There are 10 hidden switches. A switch that is on adds its own fixed numbers to the row, and there is some noise. The rows also spread widely along 12 directions, which tell nothing about the answers.
In the rows, zero is written as 128.
Known rows, each followed by its switches (1 for on, 0 for off):
[135 198 156 148 126 113 103 130  69 161 125  57 135 159 133 167 114 108
 162 112  97 110 138 133 180 105 100 192  55 115] | 1 1 1 1 1 0 0 1 1 0
[147 145 141 162  81 156  88  97  94 146 121  85 125 128 134 125  80 149
 149  98 154 103 121 119 152 127 162 178 117 176] | 0 0 0 1 1 0 0 1 0 1
[117 173 120 135 128  79  77 150 161  70  93 107 116 134  81  95 119 142
 109 125 104 126 145 136 168 153  73 123  85 102] | 0 0 0 0 1 1 1 1 1 0
[140 136 124 157 118 184 129 164 188 139 105 136 145 105 106  71 167 147
 146 142 170 126 111 108 149 109 142 126 117 139] | 1 1 0 0 0 1 0 0 1 0
[131 154  97 146 169 118  85  96 165  71 109 135  88  94  62  78  74 140
 143 141 131 124 118  76 165 165 118 143  88 140] | 0 1 0 0 1 1 1 0 1 1
[102 141 112 128 124 125  69 164  93  91 103  89 160 166 128 113 130 113
  92 171 139 133 115 106 141 180 105 145  84 148] | 1 1 0 1 1 1 0 1 1 1
[136 121 128 112 145 150 100 179 176  78 114 129 111 108  91 142 109 136
 107 148  79 162 130  90 120 189 102 137  67 120] | 0 0 0 1 1 0 1 1 0 1
[129 135 141 153  84  93 128  89 114  94 118 102 109 121 115 151  47 152
 132  99 115 149 132  91 151 158 126 145  61 132] | 1 0 1 0 1 0 1 1 1 1
[ 80 152 138 131 115 101  66 140 138  60 112 117 132 140 108  60 117 116
  96 211 183 140 126  61 149 155  87  70  94 156] | 0 0 1 1 0 1 1 1 1 0
[124 159 207 150 151 110 104 164 105 209 103 133  93 117  92 132  78  98
 143 127  93 156 130 115 115 101 124 120  83  83] | 0 0 0 1 1 1 0 1 1 1
[106 154 101 118  75 124  79 134 138  38 121  62 141 134 130 130 130 153
 119 158 133 105 160 105 154 171  68 124  81 180] | 1 0 0 0 0 0 1 1 1 0
[129 150 157 160  71 145  55 153 181 111  81 141 114 109 107  78  89 160
 145 111 141 105 121 108 161 169 156 137 108 135] | 0 1 0 1 1 1 0 0 1 0
[107 117  92 163 115 117 142 140 174  79  95 120 149 113 103  89 137 149
 119 146 134 130  98  97 147 129 124 122  83 112] | 1 0 0 1 1 0 1 1 1 1
[178 141 139 128 119 138  91 155 155 112 128 121 110 127  95 189  84 126
 107 105  80 147 134 131 148 196 159 205  80 117] | 0 1 0 1 1 1 0 1 1 1
[120 152 112 143  85 147  56 126 120 102  98  72 132 128 112  88 114 159
 134 120 158  82 134 129 163 155 124 159 112 179] | 0 1 0 1 1 1 0 1 1 0
[130 180 174 139 176 126 126 121 120 135 159 124  75  98  96 137  99  90
 175 201 118 169 141  35 147 106  72 115  31 125] | 1 1 1 0 1 0 0 0 1 1
[161 119 126 160 107 192 122 155 197 102 118 122 128 115  92  86 157 161
 123 143 196 150 110  98 161 146 142 142 103 157] | 1 0 0 1 1 1 0 1 1 1
[146 147 135 162 161  78 137 112 111 134 137 170 125 152  99 123  81  83
  89 156 145 180  93  89 153 132 163 145  99  87] | 0 1 0 0 1 1 0 1 1 1
[139 150 147 117  81 142  58 152 122  62 123  88 132 161 126 142 103 138
  93 143 143 165 152  95 163 218  99 151  62 166] | 1 1 1 0 1 1 1 1 0 1
[117 176 176 151 107 114  91 142  91 158 137 116 127 160 137 124 123  88
 134 195 171 134 130 107 156  93 116 116 100 139] | 0 0 0 1 1 0 0 0 1 1
[129 176  98 150 130  96  94 163 164 119 125 137 157 141 108 114 152  86
  97 195 141  98 118 140 157 112 153 148 140 107] | 0 1 0 0 0 0 0 0 1 1
[148 154 108 153 144 144  77 109 104 153 106  93 127 126  89 129  75 113
 145 123 140  81 123 119 156 150 163 206 116 161] | 1 1 0 0 1 0 1 1 1 1
[108 170 176 159  73  79  63 135 129  96 106 124 108 130 124 102  71 138
 118 130 129 136 128  99 153 152 117 109  85 111] | 0 0 0 1 1 0 0 1 0 1
[143 190 150 132 114 105 111 154 165  68 151  91 102 132 106 149 168 126
 134 174 109 155 159 119 182 114  53 121  46 110] | 0 0 0 1 1 1 0 0 1 1
[119 134 143 135  94  90 119 108 130  87 131 125 100 128 101 131  70 138
 113 154 136 148 136  89 143 138 117 106  90 137] | 0 0 0 1 1 0 1 0 1 0
[118 204 178 157 152 119  95 151 114 174  94 111 132 133 127 118 119 104
 187 112  86 120 135 112 165  98  93 145  58  89] | 1 1 0 0 0 1 1 0 1 0
[103 131 108 152 125  96 133 129 139  92 113 148 158 136 137 126 108 109
 112 168 118 145 103  79 134 137 132 116  90 111] | 1 0 0 0 0 0 1 0 1 1

New rows. What belongs after each?
[141 135 112 127 161 161 129 127 136  85 114  81 124 119  96 129 120 164
 147  89 104 145 128 105 155 152  88 165  61 142] | 1 0 0 1 0 1 1 1 1 0
[170 126  70 135 133 124 143 130 181  66 125 116 135 136  74 126 126 159
  81 108 134 147 117 156 168 145 145 174 125 121] | 0 0 1 0 1 0 1 0 0 1
[124 126 101 116  98 142 128 125 110 103 123  76 131 116 132 188  94 144
 148 121  60 116 152 106 123 156 101 165  58 153] | 1 1 0 0 1 0 1 0 1 0
[155 146 117 154 145 138 130 134 132 143 126 154 155 139 140 166 107  87
 137 138  84 136 100  97 148 135 166 188  85 101] | 0 1 0 0 1 0 1 0 0 1
[169 138 110 147 120 162 106  85 163  99 140 103  94  78  81 148  75 144
 153 122 126 107 132  82 154 163 167 187  94 172] | 0 1 0 1 0 1 1 1 1 1
[119 168 126 112 128 134  55 142  86  83 133  93 140 155 163 188  93  96
 138 158  66 117 135  81 154 202  92 188  44 152] | 0 1 0 1 1 0 0 1 1 0
[150 148 140 143 105 191  66 146 174 108 113 128 116  95 120 108  96 155
 157 121 137 119 126  83 148 182 145 161 102 164] | 1 1 0 0 0 0 0 0 0 1
[ 85 159 153 143 131  47 141 101  73 143 125 118 112 127 115 133  59 107
 135 146  89 138 128  92 126  83 114  98  79  94] | 0 1 0 1 0 0 1 0 1 0
[123 141 152 146 112 188  74 159 122 197  97  90 119 103  91  75 128 124
 147 163 183  86 134 115 125 104 149 138 132 179] | 0 1 1 1 1 1 0 1 1 0
[126 174 110 147 107 141  79 125 164  98 122  74  95  71  92 111 122 143
 174 155 107  72 145 100 156 128 102 154  77 157] | 0 1 0 1 1 0 0 1 1 1
[110 144 150 112  48 126  93 145 119  80 152  62 103 118 126 154 132 135
 111 203 138 143 177  92 128 145  72  93  59 179] | 0 1 0 1 1 1 0 1 1 1
[133 145 191 133  53 107 117 140  98 143 120 108 130 154 148 161  69 143
 106  84 117 165 151 133 135 138 132 127  96 121] | 0 0 1 0 0 0 1 1 0 0
[170 161 163 133 141 162 100 131 176  78 141 123  95 113 103 168 102 119
 156 146 106 172 145  53 173 193  92 166  21 138] | 1 0 1 0 1 1 1 1 1 1
[100 178 138 151 153  96 116 164 135 160  82 102 136 116 100  92 142 118
 152 110  79 112 135 150 137  74  83 118  91  77] | 0 0 0 0 0 1 1 1 1 0
[163 124 121 114 110 190 147 145 167 106 143 108 123 117 113 145 148 159
 135 122 132 158 149 118 144 136 113 146  87 164] | 0 1 0 0 0 1 1 0 1 0
[130 172 176 138 136 103  73 134  67 166 120 105 124 153 122 165  68  91
 125 128 112 142 141 116 134 149 127 162  95 126] | 1 0 0 0 0 1 0 1 1 1
[134 107  79 118  97  97 138 127 131 104 141 106 121 116  83 159 102 128
  67 174 119 136 144 134 102 137 151 130 128 144] | 0 1 0 0 1 1 0 0 1 1
[147 134 121 165  75 100 111  91 137  90 131 126 135 138 105 117  82 127
  94 153 173 139 120  79 160 149 169 140 105 146] | 1 1 0 0 1 1 1 1 0 0
[127 156 142 126 117 166  81 162 105 146 131  99 144 149 140 127 141 109
 125 164 163 126 141 124 137 132 108 141 117 173] | 0 0 0 0 0 0 0 1 1 1
[153 164 140 171  39  96 117 141 155 159 108 122 152 134 135 165 108 123
 127 102  90  90 138 168 155  98 184 169 118  89] | 0 1 0 0 1 0 1 0 0 0
[150 108  73 138 119 150 155 120 154  81 137 128 158 119 124 141 120 145
  99 117 118 143 104 101 132 147 159 166 114 140] | 0 0 1 0 0 0 0 1 0 0
[131 154 102 137 148 132  93 149 118  88 130  96 160 164 110 110 155 105
  91 194 162 143 108 102 166 143 122 156  95 143] | 1 1 1 1 1 1 0 0 0 1
[149 110 156 120  96 168 112 136 146 122 126 123  95 107  94 134  87 149
 124 131 142 158 155  92 120 164 120 123  92 170] | 0 0 0 0 1 1 1 1 1 0
[125 150 133 169  94  84 117 122 124 151 111 118 129 130  99 118  89 122
 118 144 140 102 114 125 148  99 170 144 121 106] | 1 1 0 1 1 0 0 0 1 0
[117 144 114 101  43 122  86 155 140  65 129  66 135 130 140 185 115 150
 111 147  83  99 173 138 135 173 105 144  86 163] | 0 1 0 1 0 0 1 0 1 0
[104 175  97 155 117  85 113 114 150  83 114  85 116 104  84  67 136 154
 137 142 135  96 129 130 165  83 100 110 109 123] | 0 1 0 1 0 1 0 0 1 0
[132 152  99 169 132 133 132  93 105 137 132  88 144 116 111  93 131 130
 136 134 158 113 104 110 153  78 156 155 120 148] | 0 1 0 1 0 1 0 1 0 1
[167 146 183 131  82 129 130 148 123 162 126 122 108 145 124 189  70 134
 125  82 101 166 149 146 148 150 149 169  77 112] | 0 1 1 0 1 0 1 0 1 1
[147 104 168 144 102 130 155 141 119 193 132 162 114 115 109 156  75 104
 105 144 125 172 125  92  93 120 180 124 105 114] | 0 1 0 0 1 1 0 1 1 0
[159 133  70 125 140 144 143 123 143 116 154  78 132 106  82 162 150 126
 112 150 113 109 148 142 128 105 127 172 128 156] | 0 0 0 0 0 1 0 1 1 0
[ 98 154 129 133 116  97  92 144 141  60 112  95 118 134  86  50 131 154
  88 160 172 157 132 106 153 134  84  76  97 135] | 0 1 0 1 0 1 1 1 0 1
[107 151 113 140  68  74 123 141 131  88 113  97 147 145 127 114 128 157
  93 112 129 126 140 160 149 115 106 111 116 114] | 0 0 0 0 0 0 0 1 1 0
[155 165 122 130 101 128  76 103 110  71 148  88 121 170 110 131 102 138
 105 144 183 136 135 114 196 170 125 173 100 179] | 0 1 1 1 1 1 0 0 1 0
[ 97 187 149 147 118 115  68 152 100 107 104  96 155 170 153  88 147 123
 133 144 151 128 120 129 174 123  87 122  93 132] | 0 0 0 1 0 1 0 0 1 1
[101 115 103 143  60  82  92 132 111 111  95 100 138 138  94  88  80 148
  65 148 177 103 130 136 121 147 157 113 151 152] | 1 1 0 0 1 0 0 1 1 0
[151 184 135 123  68 132  57 147 122 123 130  52 116 143  99 150 117 136
 123 150 154  83 177 160 171 143 114 174 116 177] | 1 1 1 0 1 0 0 0 1 0
[138 139 142 153  58 150  92 151 178 147  88  96 129  85 114 147 105 154
 157  84  81  75 146 143 128 136 163 165 109 131] | 0 0 0 1 0 1 1 1 1 0
[148 162 110 145  79 113 121 124 145  93 129  86 141 116 132 170 120 148
 137 101  67 113 143 128 151 129 128 171  80 116] | 1 1 0 0 0 1 0 0 0 0
[147 156 135 164  24  98 115 125 136 145 122 127 156 133 171 205  86 116
 139 110  67  89 136 139 147 133 187 186  97 106] | 0 1 0 0 1 0 0 0 1 0
[132 123 121 154 135 106 162 140  99 165 115 142 169 156 129 129 110 117
  83 108 124 171  95 143 120  97 174 142 133  89] | 0 0 1 0 0 1 0 0 0 1
[175 149 145 158  88 189 130 120 136 162 121  98 127 130 114  92 120 175
 152  61 189 124 130 146 173 101 157 169 130 167] | 0 1 0 0 0 0 1 1 0 0
[153 149 110 138  85 121  86 154 147 115 132 114 157 152 111 140 133 114
  77 162 148 108 129 146 147 136 182 165 153 138] | 0 1 0 1 0 1 0 0 0 0
[140 171 161 126 118 145  84 184 143 136 129 104 129 142 107 121 155 112
 114 165 145 136 145 129 153 128 109 135 101 132] | 0 1 0 1 0 1 0 1 1 0
[ 93 152  90 151  80  93 113 134 160  48 106  99 148 114 125  84 154 141
 114 168 113 124 128  96 148 122  85  94  67 120] | 0 1 0 0 1 1 1 1 0 1
[156 122 126 131 164 147 175 130 105 143 145 135 130 144 108 135 121 124
 108 127 125 196 111 102 135 108 132 148  87 113] | 0 1 1 0 1 1 0 0 0 0
[133  83 103 125 132 143 140 130 124 105 122 134 123 117 100 135  78 140
  87 135 120 171 105  87 105 178 160 143  95 140] | 0 1 0 1 1 1 0 1 1 1
[111 185 163 133 118  96  45 138 147  81 126 117  98 125  89  98  95 104
 123 197 150 122 150  69 163 159  97 105  82 145] | 0 1 0 1 0 1 1 1 1 0
[104 155 167 181  42  99  74 127 165 155  80  98 112  79  95 106  80 128
 158 159 129  68 140 103 131 105 165 110 104 129] | 1 0 1 1 1 1 1 0 1 1
[ 88 147 117 138 106 119  81 157 141 115  77  95 124  92 101  71  98 160
 132 110 100  99 135 130 117 136 110 110 110 128] | 0 1 0 0 0 0 1 1 0 1
[143 147 145 152  84 138 131 183 174 179 110 123 136 108 102 113 141 128
 110 130 145 121 132 160 129  95 167 135 135 106] | 0 1 1 0 0 0 0 1 1 1
[136 113 169 150  53 113 141 149 110 187 130 120 134 129 121 179  98 103
  98 166 126 142 136 109  98 110 182 129 101 118] | 1 1 0 1 1 1 0 1 1 0
[125 173 133 135 183 131  94 153 134 118 103 112 113 113 100 123 118 118
 164 118  56 133 122  95 152 143  79 163  44  93] | 0 1 0 1 1 1 0 1 1 0
[122 162 115 158  94 148  58 154 155 111  75  94 149 123 115  80 113 165
 141  86 139  70 115 140 169 163 148 177 122 140] | 1 1 0 1 0 0 0 1 1 0
